The rows of a group lie close to one hidden flat surface of 11 dimensions, which passes through zero. Surfaces can cross.
In the rows, zero is written as 128.
Known rows, each followed by its group:
[127 158 180 111 172  99 147 128 111 116 123 130 153 123 136 121 114 127
 119 148 117 127 109 162 161] -> (3)
[134  95 100  95 123  98 120 147 144 122 108 129 170 167 129 152 183 149
 108  85 146 130 139 155  84] -> (4)
[115 101 140  99 107 133 131 158 110 131 135 139 175 117  80 114 166 108
 135 135 111 122 153 155 150] -> (1)
[ 47  93  88 157  80 111 123  99 117 187 170 179 148 102  79 165 117 116
 151 166  75 136 129  75 167] -> (1)
[197 111 146 173 113 158 117 127 131 127 150 104 125  87 142  84 148 153
 178 137 136 144 153 130 167] -> (2)
[141 165 169 109 136 161 140 127 106  97  82 116  95 144 153 116  49 128
 122 143  76 146 147 155 112] -> (4)
[154 105 116 103 156 115 159 137 119 173 122 125 139 135 124 125 170  81
 132 155 121 163 142  99 140] -> (4)
[ 70  75 142 169 140 117 118 142  98 107  79 105 142 144 139 150  87 145
 123  73 115 166 113 154 110] -> (0)
[160  66 147 162 152 131 146  71 131 118 144 109  92 101 141  95 157 111
 222 107 105 125 167  73 149] -> (1)
[ 99 121 124 124 151 155 121 123 120 108 119 132 133 146  91 116 113 111
 122 122 127 121 133 140  87] -> (0)
[137 156 120  96  82 177 150 117 135 131 153 121 114 145 105  62 102  91
  71  71 142 152 155 165 107] -> (3)
[ 67 125 122 159 161 147 121 213 150 156 154 143 156 157  80  96 139 102
  81 144 172 174 110 146 115] -> (4)
[149 171 119 113 129  87 134 147 151 145 126 151 125 169 193 152 118 164
  76 112 139 154  80 144 113] -> (1)
[103 134 157  97 124 108 137 181 163 131 147 185 123 163 128 105 133 108
 126 117 100 147 138 116 131] -> (3)
[ 96 144  73 146 160 145 107 102 115 153 165 117 146 154 103 141 163 109
  98 137 179 116  89 140  80] -> (3)
[129 145 113  99 114  87 149 107 127 114 100 109 102 129 141 157 110 123
  94  83 155 105 117 123 119] -> (2)
[196 145 143 123  73 212 139 127 102 115 102 127 113  72 113 100 101 135
 123 156 125 123 144 107 148] -> (0)
[ 85 218 169 127 157 110 127 158 138 122 164 136  84 134 127 124  82  87
 121 184 129  97 111 146 168] -> (4)
[118 116  84 150  41 157 121 164  89 142  85  97 106 128 152 164  97 120
 103 121 130 157 109 125 133] -> (1)
[105 148 151 134 102  74  97 130 157  83 184 143 128 105 135 133 172 157
 168 113 165  44 127 156 155] -> (2)
[ 75 161 121 125 110 106 109 101 162 129 193 146 112 105  93 137 123 125
 135 130 149  64 133 119 154] -> (2)
[159 141 123 116 146  89 115 116 120 139  98  68 164  94 103 160 148 149
 127 158 144 121 166 188 170] -> (3)
[135 158 140 111  83  52 116 188 166 126 132 128 117 143 185 168 137 158
 138 118 130 115 135 161 167] -> (2)
[192  77 131 122 169 181 153 160 121 120  81  95 120 123 109  84 152  95
 140 118 139 173 170 109 119] -> (2)
[111  97  90 193 148 128 104 113 122  90 103  59 118 118 136 140 122 153
  87  48 225 119 104 154  94] -> (3)
[105  80 132 127 181  67 151 127 118 104  88 111 114 152 144 158 155 102
 148  86 138 104  98  96 118] -> (0)
[136 176 147 117 105 110 125  97 144 133 181 130 161 104 123 105 122 154
  84 101 163 118 126 190 159] -> (3)
[ 74 135 116 101 136 177 141 139 104 127 130 199 127 154  77 121 130  75
  93 146 138 111  87  75  77] -> (2)
[126 172 173  79 129 143 139 162 110 116 111 145 125 144 122 121 106 100
 146 174  64 124 152 158 141] -> (2)
[148 104 177 129 149 168 116 172 114  76 139 137 146 118 107  86 181 117
 192 140 130  93 135 135 122] -> (2)
[148 104 168 136 109  99 144 118 128 130 120 188 106 112 169 162 107 159
 206 181  35 120 125  43 163] -> (3)
[169 169 116  71 128 115 128 164 125 109 126 112  87 143 135 156 193  78
 161 180 148  52 131  97 114] -> (2)
[146 166 112 124 182  80 117 123 169 125 135 101  99 154 158 158 145 129
 116 131 180  97 112 129 118] -> (1)
[132  89 135 129 134 169 128 137 120  83  68 100  82  97  93 123  96 106
 148 124 126 107 159  78 116] -> (0)
[126 104 147 157 119 116 126  93 169 134 156 176 129  92 120 109 107 174
 133 112 120 130 133  86 161] -> (4)
[113 164 144 123 209 126 116 153 154  91 117 156  91 171 150 137 120 129
 134 144 151  88  91  99  72] -> (1)
[177 126  79 144 104 100 126 185 146 180 134 103  99 154 185 151 183 105
 153 157 155 156 119  92 142] -> (1)
[113 127 134 142 134 180 127 113 106 116 146  95 126 118  90  68 120  98
 122 108 140 143 160 162 115] -> (0)
[ 82 109 107 128 113  85 107 185 183 126 143 171  82 163 146 166 153 125
 160 129 120  91 142  61 114] -> (3)
[100 153 133 147 136 107 105  92 195 145 171 138 108  85  96 125  96 158
 133 151 125  99 184 112 175] -> (4)
[165 141  91 102 127 108 153 141 160 155 138 158  62 146 155 149 159  94
 129 146 161  96  95  16 125] -> (2)
[114  99 149  98 139 131 159  32  93 116  78 103 106 113 112 136  56 110
 142  96  45 144 171 130 124] -> (1)
[167 235 148  68 102 116 136 131 132 145 174 134 129 127 142 114 140 117
 113 172 126 101 131 171 164] -> (4)
[154 138 107 134  83 139 115 103 114 122 152 127 157 113 140 139 147 158
 108 113 163 101 105 159 124] -> (3)
[108  72 135 184 106 127 131 180  71 125  68  74 141 127 169 144  96 129
 139  94 110 198 110 175 150] -> (0)
[146 144  90 118 125 103 110 156 183 141 140 113  95 163 161 139 144 129
 117 118 163 128 146 120 109] -> (3)
[171 131 144  65 144  93 142 174 157 109  95 183 130 160 151 146 154 148
 121 126 126 107 118  95 103] -> (0)
[120 111 125  79 105 160 139 149  60 101  77 122 161 128  86 145 154  95
 126 133 108 114 129 149  92] -> (3)
[129 156 142  76 167  44 155  98 166 130 124 162 102 135 136 170 126 117
 149 153  80  87 145  78 153] -> (4)
[158 124  82  90  56 137 128 161 105 152 129  77 109 150 150 144 190  81
 160 138 118 118 157 137 120] -> (1)
[153 144 109 141 121 112 132 118 117 133 122  54 120 103 127 125 146 104
 124 113 182 122 141 175 162] -> (4)
[113  87 134 184 138 145 138  96  95 120 124 123 110 119 155 123 111 123
 155 114 135 138  74  93 133] -> (4)
[127 179 144 130  84 194 112 113 167 137 175 117  93 115 101  58  57 125
 131 145  87 142 207 166 136] -> (0)
[120  86 111 169 115  85 102 110 131  98 119  99 149  96 135 169 146 185
 123  84 176  89 118 144 142] -> (3)
[ 94 141 114  99 170 120 152 117 109 157 126 135 127 144  98 142 133  70
 101 149 125 137 108 106 119] -> (4)
[ 87 104 159 117 113 100 127 223 166 103  99 134  97 127 109 129  98  99
 155 125  99 129 183 107 159] -> (2)
[124 120 137 133 122  57 133  98 135 116 104 127 136 126 165 168 105 173
 111  89 132 127  99 133 145] -> (0)
[ 98  55 125 164 151 111 131 162  92  97  84 116 157 132 126 140 157 124
 122  71 163 147  91 131 113] -> (0)
[116 153  97 124  85 159 120 151 113 152 120 102 148 108  96 135 110 123
  77 145 146 153 141 168 138] -> (1)
[128  95 114 147 128 213 115  97 146 139 165 144 123 154 118  69 132 131
 156 118  85 152 167 124  56] -> (1)
[138  97 137 145 161  62 141  71 163 129 148 141 141 126 142 114 149 156
 110  53 167 130 109 115 137] -> (0)
[179 120 165 169 182 137 145 162 115 104  74  78  97  76 137 113  94 126
 133 145 172 148 128 110 178] -> (1)
[143 139 123 119 139 156 144 116  90 124 139  92 103 107 110 116 158  70
 156 156 135 102 131 109 137] -> (0)
[180 152 143 141  36 146 102 220 133 105 125  95 110  95 158 115 135 150
 162 144 148 108 158 161 182] -> (2)
[144 160 159 121 130  94  95 206 190 117 140 133 105 129 141 129 124 151
 156 161 119 114 171 150 164] -> (4)

New rows. What belongs after each?
[176 108 158 124 158 142 155 168  98 115  84 133 169 158 167 110 144 139
 104 114 136 180  86 157  97] -> (3)
[ 86 161 177 111 135  66 133 139 157 130 138 171 102 150 158 151  75 129
 166 158  46 128 142 123 167] -> (2)
[134 153 108 148  91 178  76 165 163 149 178 160 148 149 134 111 151 169
 150 175 117 134 136 160 100] -> (4)
[116 123 168 169 140 125 109 130 147  77  83  79  68  86 132 126  36 146
 161 113 119 110 182 126 166] -> (4)
[123 175  89 110 104 152 123  90 150 169 173 104 106 115  92 128 122  97
 122 165 126 112 175 131 135] -> (3)
[ 81 113 129 140  87 130 114 119 137 114 147 120 129  73  64 127 105 123
 139 111 126  94 179 130 168] -> (3)
[205 134 173 115 225 154 142 214 155 107  79 110 139 150 125  81 142 126
 111 151 166 172 148 158 113] -> (1)
[119 139 108 142 185 113 100 134 168 145 111  74 113 180 152 140  98 146
 136 137 106 167 176 171  85] -> (4)
[146 184 131 140 121 143 107 152 136 122 141 111  79 103 136 139 102 128
 161 203 128  95 144 116 164] -> (3)
[115  81 111 149 130 182 143  53  51 111  95 128 119 125 132 147 102 109
 153 113  97 130  84  86  84] -> (4)
[151 149 132 105  80 149 103 220 131 123 125 154 143 131 133 148 175 136
 145 188 126 112 137 143 133] -> (3)
[139 128  96 182 194 148 111 101 168 172 159 111  67 134 137 121 109 126
 155 177 139 147 135  58 116] -> (1)
[168 163 137  99 177 145 127 151 158 160 164 136 162 133  88  89 168 110
 133 192 123 142 170 150 140] -> (1)
[178 110 111 160 121 124 128  94 182 162 138  95  97 108 149 100  96 159
 118  96 134 183 172 115 151] -> (3)
[ 55 138 141 118 118 102 119 193 114 109  90 164 175 126  92 168 108 141
  63 125 154 121  93 156 135] -> (1)
[120 104 131 125  84 164 143 121 114 140 157 190 159 129 116 100 146 135
 128 124 100 146 109 105 127] -> (3)
[118  70 164 167 169 128 119 121 112  73  95 107 118 107 123 122 124 132
 196 110 110 110 138 117 129] -> (2)
[130 129 137  98 149 154 147 175 111 104  83 104 126 171 118 105 130  88
  87  95 149 156 127 161  80] -> (3)
[176  88 164 104  99 129 171 168  95 116  57 135 132 138 185 121 110 130
 127  88  83 197 123 132 136] -> (1)
[170 121 139 142  92 153 114 148 141 149 147 120 162  90 122  89 126 163
 128 139 132 170 166 159 174] -> (3)
[149 117 128 172  88 142 119 127  97 113 151 114 145 122 174 111 151 158
 129  88 167 126  80 166 128] -> (4)
[158 120 124 141 109 174 133 159  89 143  83 108 146 108 129 137 113 127
 124 171 114 170 127 133 138] -> (0)
[117 104  98 136 122 112 115 148 155 143 145 155 125 185 159 139 160 145
 132  97 125 146 114 110  80] -> (1)
[176 144 143 123 201 115 144 120 101 150  96  91 131 128 150 152 125 125
 159 201 101 148 118 126 138] -> (3)
[176 124 146 127 174 156 146 129 111 115  97  80  75 113 126 117 130  91
 192 171 112 120 157  91 140] -> (1)
[150  57 126 153 118 192 126 188 127 111  66 113 139 117 104 101 110 137
 129 107 116 184 173 131 108] -> (4)
[131 166  95  96 171 139 127 106  88 137  93  58 103 186 162 167 117  84
 132 156 104 134 124 168  64] -> (4)
[106 132  92 117 119 142 115 118 139 167 171 179 165 151 101 133 173 132
 111 151 129 129 104 115  93] -> (4)
[135  76 122 113 134 114 131 151 113 145 101 128 192 122  94 149 180 133
 139 143 116 148 149 141 138] -> (3)
[154 128 116 118  93 141 130 156  82  98 108 150 134 155 170 150 169 139
 118 117 160  99  54 125  86] -> (2)
[145  86 154 154 124 146 146 182  90 133 117 198 146 150 177 131 149 141
 165 163  93 158  48  66 131] -> (0)
[139 117  85 116 120  98 118  56 160 165 166 103 149  96  99 146 163 151
 112 114 157 105 168 135 145] -> (4)
[102 130 121 135 143 135 127  86 161 159 151 147 125 110  94 118  96 134
 114 142 116 133 145 108 143] -> (4)
[ 98  94 150 107 193 117 125 153 119 100 106 112 163 152  91 124 178 112
 152 122 130 119 150 151  90] -> (2)
[144 144 115 106 143  99 130  89 124 147 135 127 130 171 185 152 148 143
 138 125 104 131 107 143  95] -> (4)
[110 107 147 125 146 167 131 129 106  83  72  88  87 116 108 126  80  90
 152 118 110 114 160 115 114] -> (0)
[181 153 136 108 130 134 151  80 148 173 172 137 130 128 153 100 136 123
 149 159  93 150 152 125 151] -> (1)
[ 86 119 150 124 103 173 108 165  92  77 139 169 142 109  77 116 153 112
 151 137 135  64 114 122 122] -> (1)
[164 143 114  91 153  78 156 127 135 171 130 102 124 123 120 141 177  80
 120 149 149 133 152 122 168] -> (4)
[188 134 122 193 154 171 121  92 150 121 131  66  92 105 163  76  86 172
 105  87 193 153 128 151 124] -> (1)
[143 123 127 119 169  89 112 154 179 133 172 147 143 174 149 111 200 147
 130 109 166 128 118 137  93] -> (1)
[104 188 169  96 124 137 117 216 122 100 146 160 132 138 106 124 131 107
 141 187 122  99 122 156 149] -> (3)
[182 188 124 101 131 160 137  99 121 131 112  82  85 141 169 125  78 124
 112 139 119 139 136 146 102] -> (1)
[132 110 170 123 161 126 125 163 143  69 115 138 157 144 125  93 162 149
 125  74 168 109 113 158  94] -> (1)
[121 112 140 145 111 124 139 135  99 124 145 155 132 107 128 118 157 113
 125 121 157 119  78 103 149] -> (4)
[ 42 123 129 217 172 151  91 146 149 124 171 118  87 102  71 113  92 100
 148 164 158 115 132  89 156] -> (3)
[196 155 114 155 116 122 124 162 137 130 122  75 107 119 184 124 141 146
 101 111 209 134 104 145 153] -> (1)
[135  79  85 127 123 130 120  84 119 132 105 103 172 143 123 133 150 155
  95  69 143 147 130 152  74] -> (4)
[133 143  85 156  50 233 112  89  75 128 152 134  90 111 128 122 116 117
 142 152 134  90  84  81  94] -> (3)
[126 136 141 128 120 164 145 100  80 116 123 176 134 147 157 126 110 137
 126 139 103 130  58 107  97] -> (2)
[167  60 138 143  96 120 146 152 108 121 114 115 123 112 150 115 166 117
 175 102 119 153 131  99 163] -> (1)
[ 90 119 124  95 166 149 123 152 112 105  92 110 125 149  76 142 133  92
 139 148 112  98 161 132  88] -> (1)
[197 170 161 114  81 108 153 126  99 109 118  94 120  86 171 121 127 132
 117 120 164 110 106 160 198] -> (1)
[133 154 132 106 117 169 149 152 145 127 139 120 111 163 120  65  99  91
  73  87 148 175 145 157 105] -> (3)
[136  66 141 134 113  98 156  93 106 102  95 138 142  91 128 125 142 136
 116  50 155 122 105  97 158] -> (4)
[ 88 127 129 147 169 187 134 199  85 129 102 133 110 175 125 123 115  75
 141 176 108 161  96 110  83] -> (4)
[103 147 142 166 218 115 124 172 169 139 136 114  72 163 143 115  97 101
 138 156 141 160 126  92 126] -> (3)
[106 145 154 161 146 156 125 123  97  71  97 122  84 101 135 139  64 131
 128 127 148  87  97 106 125] -> (1)
[ 87 144 106 161 166 144 101 141 122 128 146 106 123 128  96 135 141 107
 125 166 166 104 108 126 117] -> (3)
[ 65  84 143 158 118 137 127 136  91  91  57 139 114 113 118 163  43 143
 103  98 107 132 107 103 125] -> (1)
[ 73 123 149 117 164 134 141 127 142 128 115 168 125 114  66 113  71 111
  90 126 122 137 148  96 146] -> (4)
[ 93  75 116 179 145 123 117 164 147 118 116 154 115 164 153 138 126 151
 129  94 136 152  86  86  86] -> (1)
[109 170  85 111 147  79 105 146 196 143 159 109  82 165 138 153 140 116
 113 123 164  97 152 124 110] -> (3)
[118 125 115 123 174 127 135 125 155 183 121 118 151 129  94 127 110 128
 109 163 110 185 166 129 149] -> (1)
